There are 3 nested groupings, the coarsest first. Each group lies inside one group of the grouping before and may be the whole of it. The rows also spread widely along 7 directions, which tell nothing about the answers.
Some rows, each with its group in each grouping after it:
[ 19 -36  40  35  -6  11   9 -17   2 -27   2   3   6 -50 -23   0  -9  40
 -55 -34 -17 -27] : Vigi J545 vot
[-17  82   8  -9   9 -46 -36 -23 -39  10 -36  26   5  52   0  32  15 -10
  86  -4  33  -9] : Misip J504 Petat
[  0  17  -6 -39 -14   6  -4 -15  -9 -18   8  18  14   9 -15   4   1   3
  23  -1   5  -3] : Vigi J988 fikor
[ -1  14  -1   3  -2 -15 -13  -8 -14  -3  -6  13   7   8 -20   3  14   2
  13  -6   2  -5] : Misip J532 legu
[  8  -7 -13 -16 -25   5 -13  -9   7 -16  12  19   5  10 -41  14   9  -6
  -4 -13 -19   4] : Misip J655 reku
[ -7   8  10  59  18 -35  -3  -3  -5  24   4   8   6  20 -23 -22   1 -14
  32 -18   3 -12] : Misip J671 miz
[  0  11  29  15  -9 -21 -26  -5   3  11 -45  14  -6  -7  14  45  -9   9
 -18 -18  -3 -25] : Misip J504 gon
[-16  10 -39 -28  -4  -3 -27  11 -14   8  10  -4   4   3 -13  -7   4 -23
  21  20   8  -6] : Misip J504 zur
[ 23 -16 -12  48 -39 -13   7 -18   6  -5  20  13   0  23 -50   8  25 -16
  17 -26 -37  35] : Misip J532 Rim
[ 20 -13 -40 -21 -26  12  24 -10  14 -26  31 -17  -2  -5  17 -22   8  11
  42  13 -23  27] : Vigi J48 Notar
[ -8   8  -8 -32  -3   0 -33  10   2   6   5  24  12  22 -33   6   1 -27
 -10   3   9 -18] : Misip J532 vefa
[ -5   9 -17 -23 -12  18  -8  -6 -37 -15  26   0  10 -26 -26  -2   1   2
   2  16   6  -5] : Vigi J988 das
[  2  -3   3  -9   6 -21   2   1  26  10   1   8   2  21   7 -14   0  -1
  27  -4  -6 -12] : Misip J671 zaz
[  4   6 -26  45 -19   3   6 -13 -49 -10   4 -16  -5 -49  -3   5  -1  16
   9  13  -4  21] : Vigi J545 Zugo
[ -5   5 -29 -49   0  20  -5  -3  -5 -21  38   2  18   2 -25 -21  15 -10
  27  15   9  -2] : Vigi J48 Leniv
[ -5 -14   1  -2   2   5  -5  -5   3  -2  14   2  10  -7  -8 -27 -11  -3
   2  12   8 -10] : Vigi J545 Zugo
[  4 -29   4  57  -4 -12  14 -10  13   5  23  -6   2  -2 -18 -41  -3  -8
  22 -12  -9  16] : Vigi J545 vot
[ -6  12 -22 -31 -26  -2 -40  12 -18   9 -36   2 -11 -24  25  56  -9  -6
 -21  21  -1 -11] : Misip J504 gon
[ -2  -6   1  12 -40   3 -19 -24  20   8  12  48  10  43 -38  21   4 -54
  23  -2   2  19] : Vigi J545 Zugo
[  8 -46  -9  21 -43  18  -6  -8  29   4  25  21   4   2 -29   2 -11 -36
 -23   1 -24  17] : Vigi J545 Zugo
[ -8  13   7  -6  22  -6 -13   7  -6   3 -12  -9  -1 -16  31 -19 -16   2
  15  18  22 -33] : Vigi J48 Notar
[  5 -13  10 -23  -1   4   3 -15  17 -19   2   1   8 -11  13 -23 -14  21
  -7   2  -5 -21] : Vigi J545 Zugo
[  0 -10 -15 -59   0 -14 -19  18  42   9  -7   6   2  34  26 -26 -14 -14
  13  15  -6 -13] : Misip J532 vefa
[ -1  -1   6 -39  22  -5 -11  13   8  -9   1  -3  12   1 -10 -37  -7  20
 -12   0   4 -38] : Misip J532 vefa
[  3   8 -14 -38 -17   9  -8  -1 -29 -18 -17  -4  -6 -49  25  25 -12  28
 -14  15   0  -9] : Vigi J988 fikor

New rows. What belongs after each?
[ 20 -19 -18 -13 -16  -7  25  -8  33  -8  31   3   4  19  -8 -29  12   9
  35  -8 -33  12] : Misip J671 zaz
[-15 -14 -19  27  11  -8 -19  20 -11  23  -1 -21  -7 -27  -3 -22 -14 -12
 -12  13   2 -18] : Misip J504 zur
[ 22 -43 -11   7 -34  -8   4   8  40  14  -7   6 -19 -18  22  22  -9  -2
 -24  -4 -41  12] : Misip J671 zaz
[ 31 -35 -21  16 -54  -6  32 -32  46 -15  20   7  -7  24  20  -8  10   0
  40  -6 -49  52] : Vigi J545 Zugo
[-11 -19 -10  31  15  -3  -4  17  -1  16  11 -12  -6 -31  12 -22 -15 -12
  -4  14   3  -5] : Vigi J48 Leniv
[ 15 -36 -55 -15 -54   8  12  -3  19  -9  17 -13 -15 -11  30   0  -1 -10
  21  23 -33  51] : Vigi J545 vot
[  7  -7 -13 -27  -2  -9   8  -1  14 -13   1 -23  -1  -2  25 -22  -5  34
  17  -1 -24  -7] : Misip J504 gon
[  2  10  -1 -10  -4  -2  -5 -15 -13 -15  -2   2   4 -11   6  -3  -2   8
  25  -1   6  -4] : Vigi J545 vot
[ -6   2  13 -11 -10   6  -8 -27  12 -13  26  34  26  37 -45 -17   5 -22
  27  -9   9  -7] : Vigi J545 Zugo
[  8   1 -32  -1 -35 -23  -3  -7  23   9  -4  -1 -10  40  21  10  12 -18
  55   0 -26  38] : Misip J504 gon
[-19 -16  -6 -39 -13  23 -44  17  -2  23   2  28   2 -11 -11  20 -25 -55
 -41  26  17 -19] : Vigi J988 das
[ -4  16 -41 -34 -38  12 -15 -16 -21 -10   8  16   5   6  -6  22   6 -20
  34  24   6  25] : Vigi J545 Zugo
[-11  -2 -32 -79  -3   8 -22  17  10  -5   0 -15   4  -3  19  -8 -10   1
   2  29   0 -19] : Misip J504 gon
[ -9   9  26  -5  28  -7  -4   0 -17  -5  -6  -7   8 -28   4 -28 -20  29
  -4  -3  21 -36] : Vigi J988 fikor
[ 15  11 -26  28 -15 -19  24 -26  -4 -18  23 -18   4  15 -15 -27  26  22
  65 -21 -28  24] : Misip J504 zur
[ -4   0 -18 -10  -9   2 -17   1   8   8   8  18   0  11   7   5   2 -36
  27  18   6  10] : Vigi J48 Leniv
[-12 -13 -10  -5 -16  11 -14   2  -4  12  23  11   3   3 -24  -6  -8 -37
   1  12   5  -1] : Vigi J988 das
[  2   0  -8   8   5 -20  -4   1  -5   3 -13 -21 -10 -17  24 -13 -10  30
  11   1 -13  -9] : Misip J504 Petat
[ 14   6   5   3 -18   4  -6 -21  11 -14   4  22   6   7  -3  17   6  -8
  18  -6  -3   0] : Vigi J48 Notar
[ -2   5  -2 -13  -6   6  -8 -14 -19 -19   5   6   7 -14 -15   1   2   6
   9  -2   8  -7] : Vigi J545 vot
[ 22  18 -10  -1 -28  -2  24 -33 -24 -33  13   0   2 -12  -2   4  16  31
  39 -10 -24  21] : Vigi J988 das
[ -7  -6 -24  -5 -21  16 -10 -11  -9  -5  28  13  13   2 -33  -7  -1 -24
  10  15   3  12] : Vigi J545 Zugo
[  5 -23 -32 -12 -15  28   5   4  -2 -16  46 -11   9 -25 -29 -21   1 -10
  -8  15  -8   4] : Vigi J48 Notar
[-23  27  25 -48  14   1 -46   3 -18  14 -23  33  11   3  -1  21 -20 -26
  -9  16  38 -45] : Vigi J988 das
[-11  37   9 -48   0  -1 -50   4 -32  -4 -45  28   1 -13  -8  55  -7  -1
 -27   1  21 -42] : Misip J655 reku
[ 11 -30  -3   8 -26  12  16 -19  23 -11  54  14  14  23 -49 -28   6 -16
  18 -14 -25  21] : Vigi J988 das
[ 10  -5 -16  26 -18  16  18 -20 -36 -24  46  -8  13 -26 -54 -15  14  14
   8  -6 -18  17] : Vigi J988 das
[-16 -25 -19 -10  34   0 -10  37  -7   4  16 -40   1 -39  -2 -60 -26  19
 -27  18  -2 -31] : Misip J655 reku
[  3 -36  -1  54   3  -9  -5  18  14  13  16  -3   1 -13 -35 -26 -11 -11
 -34 -13 -17  -7] : Misip J532 vefa
[  5 -18  11  21   5  -1  -7   8  -3   7   3   5   1 -34 -26   6  -7   7
 -41  -8  -9 -28] : Misip J671 zaz
[ -4 -31  -3   1  25   4   0  22 -11  -8  23 -36   2 -54 -19 -46 -21  38
 -47   5  -7 -42] : Misip J504 Petat
[ -3   9 -30 -43  -9   2 -14   6 -17  -4   2   3   3 -17   0  16   0  -2
  -7  15  -5 -16] : Misip J671 miz
[-17  -6   7  19  14  -6 -20  10 -13  13 -12  -7  -3 -25  11 -17 -22  -9
   0  12  21 -17] : Vigi J545 vot
[  1 -44  31 -51 -15  12 -29   1  64  11 -20  40   2  13  25   9 -34 -27
 -50   8  -1 -36] : Vigi J545 Zugo
[  3 -14 -18  29 -35  11  -3 -10  -9   1  34  11   5   0 -43   1   3 -35
   8   2 -14  25] : Vigi J988 das
[ 14 -13 -10   0 -30  -8  17 -18  19 -11  15   6  -1  12   6 -14   3   4
  37  -8 -23  24] : Vigi J988 fikor
[  1 -31   3  27 -12   5 -18   3  18   7  16  14   5  -1 -53  -4   2 -24
 -32 -17 -10 -15] : Misip J504 zur
[-16  24   8   3  32   0 -24   1 -53 -14  11 -10  19 -37 -57 -19   1  29
 -20  -6  22 -50] : Misip J504 Petat
[  2 -19   1 -27  -1   3   4   3  22   0  15  -2   2  -1  17 -30 -16   1
   5  10  -7 -10] : Vigi J988 das
[  3 -20 -15  21 -15   3 -14   1  -1   1  33  15  14  17 -76  -9  15 -32
  -6 -12  -8   4] : Misip J532 Rim
[ -8  19  -4  -4 -21  -5 -28  -6 -13   3  -5  19  10  12 -37  32  10 -18
   6  -9   2  -7] : Misip J504 gon
[ -2 -12  39  38  14   6  -3  -6 -21  -7   9   4   9 -43 -36 -14 -16  18
 -42 -21   1 -35] : Vigi J988 das
[ -3  29  -4 -35 -23  -5 -17 -20 -13  -7  -6  29   5  22   3  27   4 -15
  36   9   5   2] : Vigi J988 das
[  2  31 -32  18 -11 -21   2 -19 -37 -13  21 -12   5  12 -33 -10  23  10
  65  -3  -7  22] : Misip J504 Petat
[ 17 -25 -22  13 -40  15  14  -7  -2 -14  19   1  -5 -27 -11   5  -3   4
  -5   0 -26  25] : Vigi J988 fikor
[ 15  54  29 -12  22 -36  10 -42 -19 -35 -15   1  12  21  -3 -10  20  69
  60 -35  -1 -28] : Misip J504 Petat
[  1  48  12 -34  23 -33 -13 -13 -16  -7 -30   8   4   7  26  11   2  29
  34 -12  12 -39] : Misip J671 miz
[ -2  29  -7 -44   0  -9 -14 -12 -16 -15  -3  19  14  16 -19   1  18   9
  24  -3   8 -15] : Misip J532 legu
[  4 -41 -23 -42 -17  20 -10  21  27   5  29   8   2 -14 -18  -5  -8 -20
 -36  15 -20 -10] : Misip J671 zaz
[ 12  27  -3 -34 -26  -6 -16 -23 -10 -18 -21  18   5   5  -1  48  14  17
  13 -11 -10  -6] : Misip J504 gon
[  1  46  32  17  39 -34   1 -21 -25 -19 -17  -5  14   6  -8 -24   9  54
  43 -34   6 -35] : Misip J655 reku
[  4  -6   3 -28  -9  -4 -23   8  19  16 -18  28  -2   0   8  32  -9 -16
 -16   2  -4 -20] : Misip J671 zaz
[  2  29   0  11  -7 -10   1 -29  -8 -14  11  20  11  28 -17   4  23  -8
  65 -11   8  13] : Vigi J48 Leniv
[  0  31 -38 -61 -35  -3 -36  -3 -23  -6 -25  11 -12   4  18  55   6  -8
  23  25  -1   7] : Misip J504 Petat
[-14  21  17  23  31 -19 -24  10 -40   5 -35 -19  -3 -47  12  10 -20  36
 -24  -3  15 -48] : Misip J504 gon
[ -6  19 -12   5  13 -29  -4  -5  -4   0  14  -6   9  39 -20 -43  14  -7
  57  -6   3   0] : Misip J532 Rim
[  6 -34 -39  42 -17  -4   1  15 -10   7  28 -21  -9 -18 -28 -25   2 -15
  -7   5 -29  23] : Misip J532 Rim
[ 10  -4 -24 -28 -16 -11  -7   3   7  -6 -13 -11 -12  -6  31   4  -5  17
   8   6 -26   4] : Misip J655 reku
[ -7  -1   1  -7   8  -7 -29  10  -5   6   4   7   8   8 -30 -13  -4 -17
 -10  -1   7 -23] : Misip J532 Rim
[ 14  -4 -28 -74 -21  15  -5  -5   5 -29  -5  -7  -2 -21  16  11   6  32
 -11   9 -20 -15] : Misip J504 zur
[ -4 -10   4  28  10  -8   2  -2   3  -4  36 -11  20   6 -59 -37   7   5
   2 -20  -6 -16] : Misip J504 gon
[  2  -6 -38  -4  -5   8   1   9 -24 -19  29 -24   2 -30 -32 -20   3  21
  -6   3 -19   2] : Misip J655 reku
[ -8  13   6  16  15 -25 -12  -2   2   6   0   1   5  28 -16 -27   2  -2
  35 -14   3 -11] : Misip J655 reku
[ 13 -46   1 -17 -35  12   0  -3  45   2  18  19  -1  14  -4  -3 -12 -28
 -12   4 -27  10] : Vigi J988 das
[-20  34  14   2  10   3 -24 -14 -42  -7  19  22  22   2 -55   1   3 -20
  15   1  34 -25] : Vigi J988 das
[  8 -28  12   0 -14   1  -2 -12  23  -6  -1  11   2 -10  11  -5 -14   3
 -14  -2 -12  -9] : Vigi J545 Zugo
[-19   8  35 -16  42   4 -10   2 -17 -10  19  -5  24 -17 -27 -51 -17  19
 -12  -1  25 -55] : Vigi J988 das
[-20  -6  -9 -25  16  -6 -36  32  -9  23 -20   2  -6 -16  11  -4 -19 -22
 -29  29  18 -30] : Misip J532 legu
[-12   2  15  22   2 -12 -15  -8   1   9  -2  16   7  12 -15  -6  -7 -26
  22  -5  19  -7] : Vigi J545 vot
[ -2 -16 -17   6   4   3   7  -2   3 -12  43 -19  17   3 -49 -41   9   8
  11 -10 -14  -6] : Misip J504 gon
[ -3   7  -9 -11  10  -1  -7   0 -16 -20  18  -8  11  -9 -34 -24   5  21
   4  -8  -5 -14] : Misip J655 reku
[  9 -29  -8  12  -8  -3  10   4  23   6  25   0   3   0 -25 -19   3  -8
   1  -5 -21   0] : Misip J671 zaz
[ -6 -11  13 -31   8  -3  -9   6  12   7  -4   2   1  -5  28 -20 -26  -6
  -2  14   8 -25] : Vigi J988 das
[ -7  -4  11 -30  34 -19 -22  22  -4   9 -38 -16  -6 -24  43 -20 -26  27
 -30  11  10 -48] : Misip J532 Rim
[-11  11  25  47  19 -17   1  -8 -23   5  -2  -2  10 -14 -15 -24 -12  13
  11 -16  15 -14] : Vigi J988 fikor
[ -5  -1   4  30  11   0   4  -2 -30  -4  25  -3  12 -18 -36 -28  -4   8
   6  -7  11 -10] : Vigi J988 fikor
[ 36  17 -36 -45 -54  -4   6 -31  -6 -38 -13   9  -6  11  12  45  31  28
  33  -9 -41  35] : Misip J532 Rim
[  4 -23   9   8  16 -18   3  11  27   3   4 -15  -1   4   4 -45 -13  18
   1 -15 -20 -17] : Misip J655 reku
[  3 -13 -23   4 -50  12 -15 -11  -5  -6   6  21  -2  -7 -19  37   4 -31
   3   6 -11  32] : Vigi J545 vot
[ 25  -9 -21  23 -39  -5   5 -15   4 -13  11  13   0   9 -30  14  18   1
   6 -17 -38  29] : Misip J532 vefa
[  1   4  20  -7  15   7  -1 -12   7 -17  26   7  23   8 -30 -34   4   3
  17  -9  17 -32] : Vigi J48 Notar
[  6 -16 -30 -33 -11   8  -6   9  -6 -11  11 -15  -4 -28  -5  -7  -4  20
 -16  15 -19  -8] : Misip J504 Petat
[  6 -28  -5 -19  -3  -5 -10  12  20   2   2 -11  -5 -14   7 -12 -13   6
 -23   6 -18 -16] : Misip J504 Petat
[  3  -3 -46  15 -19   4  -2   4 -36 -10  17 -19  -5 -28 -23   2   6   9
   6   5 -23  23] : Misip J655 reku
[ 22 -22 -11  34 -16 -26  15  -8  26   1   5  -6  -9  17   6 -22   7   3
  28 -19 -38  24] : Misip J532 Rim
[ -3   7  -9 -43 -11  14 -12 -11 -20 -21   5   5  10 -23   2   2  -5  16
  -2  18   7 -13] : Vigi J545 Zugo
[  4  29 -23   2 -17 -36 -14  -4 -15   8 -29   5 -12  22  28  20   9  -7
  47   3  -2  19] : Misip J532 Rim
[ -8 -31 -19 -28   4  -5 -13  24  35  24  24   4   4  18  -6 -37 -15 -33
  -3  10  -8 -17] : Misip J671 miz
[-10 -10   1 -45  -2   8 -18   9   9   3   1  14   7  -2   7  -8 -21 -12
 -10  18  13 -22] : Vigi J988 fikor
[-10 -33 -39 -21 -17  19 -28  29 -10  13  17 -11  -6 -37 -25   2 -18 -20
 -49  29  -8  -9] : Misip J504 Petat
[ -4  -4 -20 -20 -16  10 -24   6 -11  -7   4  10   4  -7 -33  18   0  -9
 -21   0 -10 -11] : Misip J655 reku
[  5  16   7  20 -22  -7 -13 -26 -15  -3 -24  21  -3  -4  13  31  -4   0
  11   1   4   6] : Vigi J545 Zugo
[  7  -2  21 -34   4 -14  -6  -2  40   4  -9  25   9  30   5  -1  -2   2
  11 -15  -5 -30] : Misip J671 zaz
[  4   0  17  16  -8   7   0 -29 -14 -24  16  12  17 -12 -44   0   8  10
   1 -23  -2  -8] : Vigi J545 vot
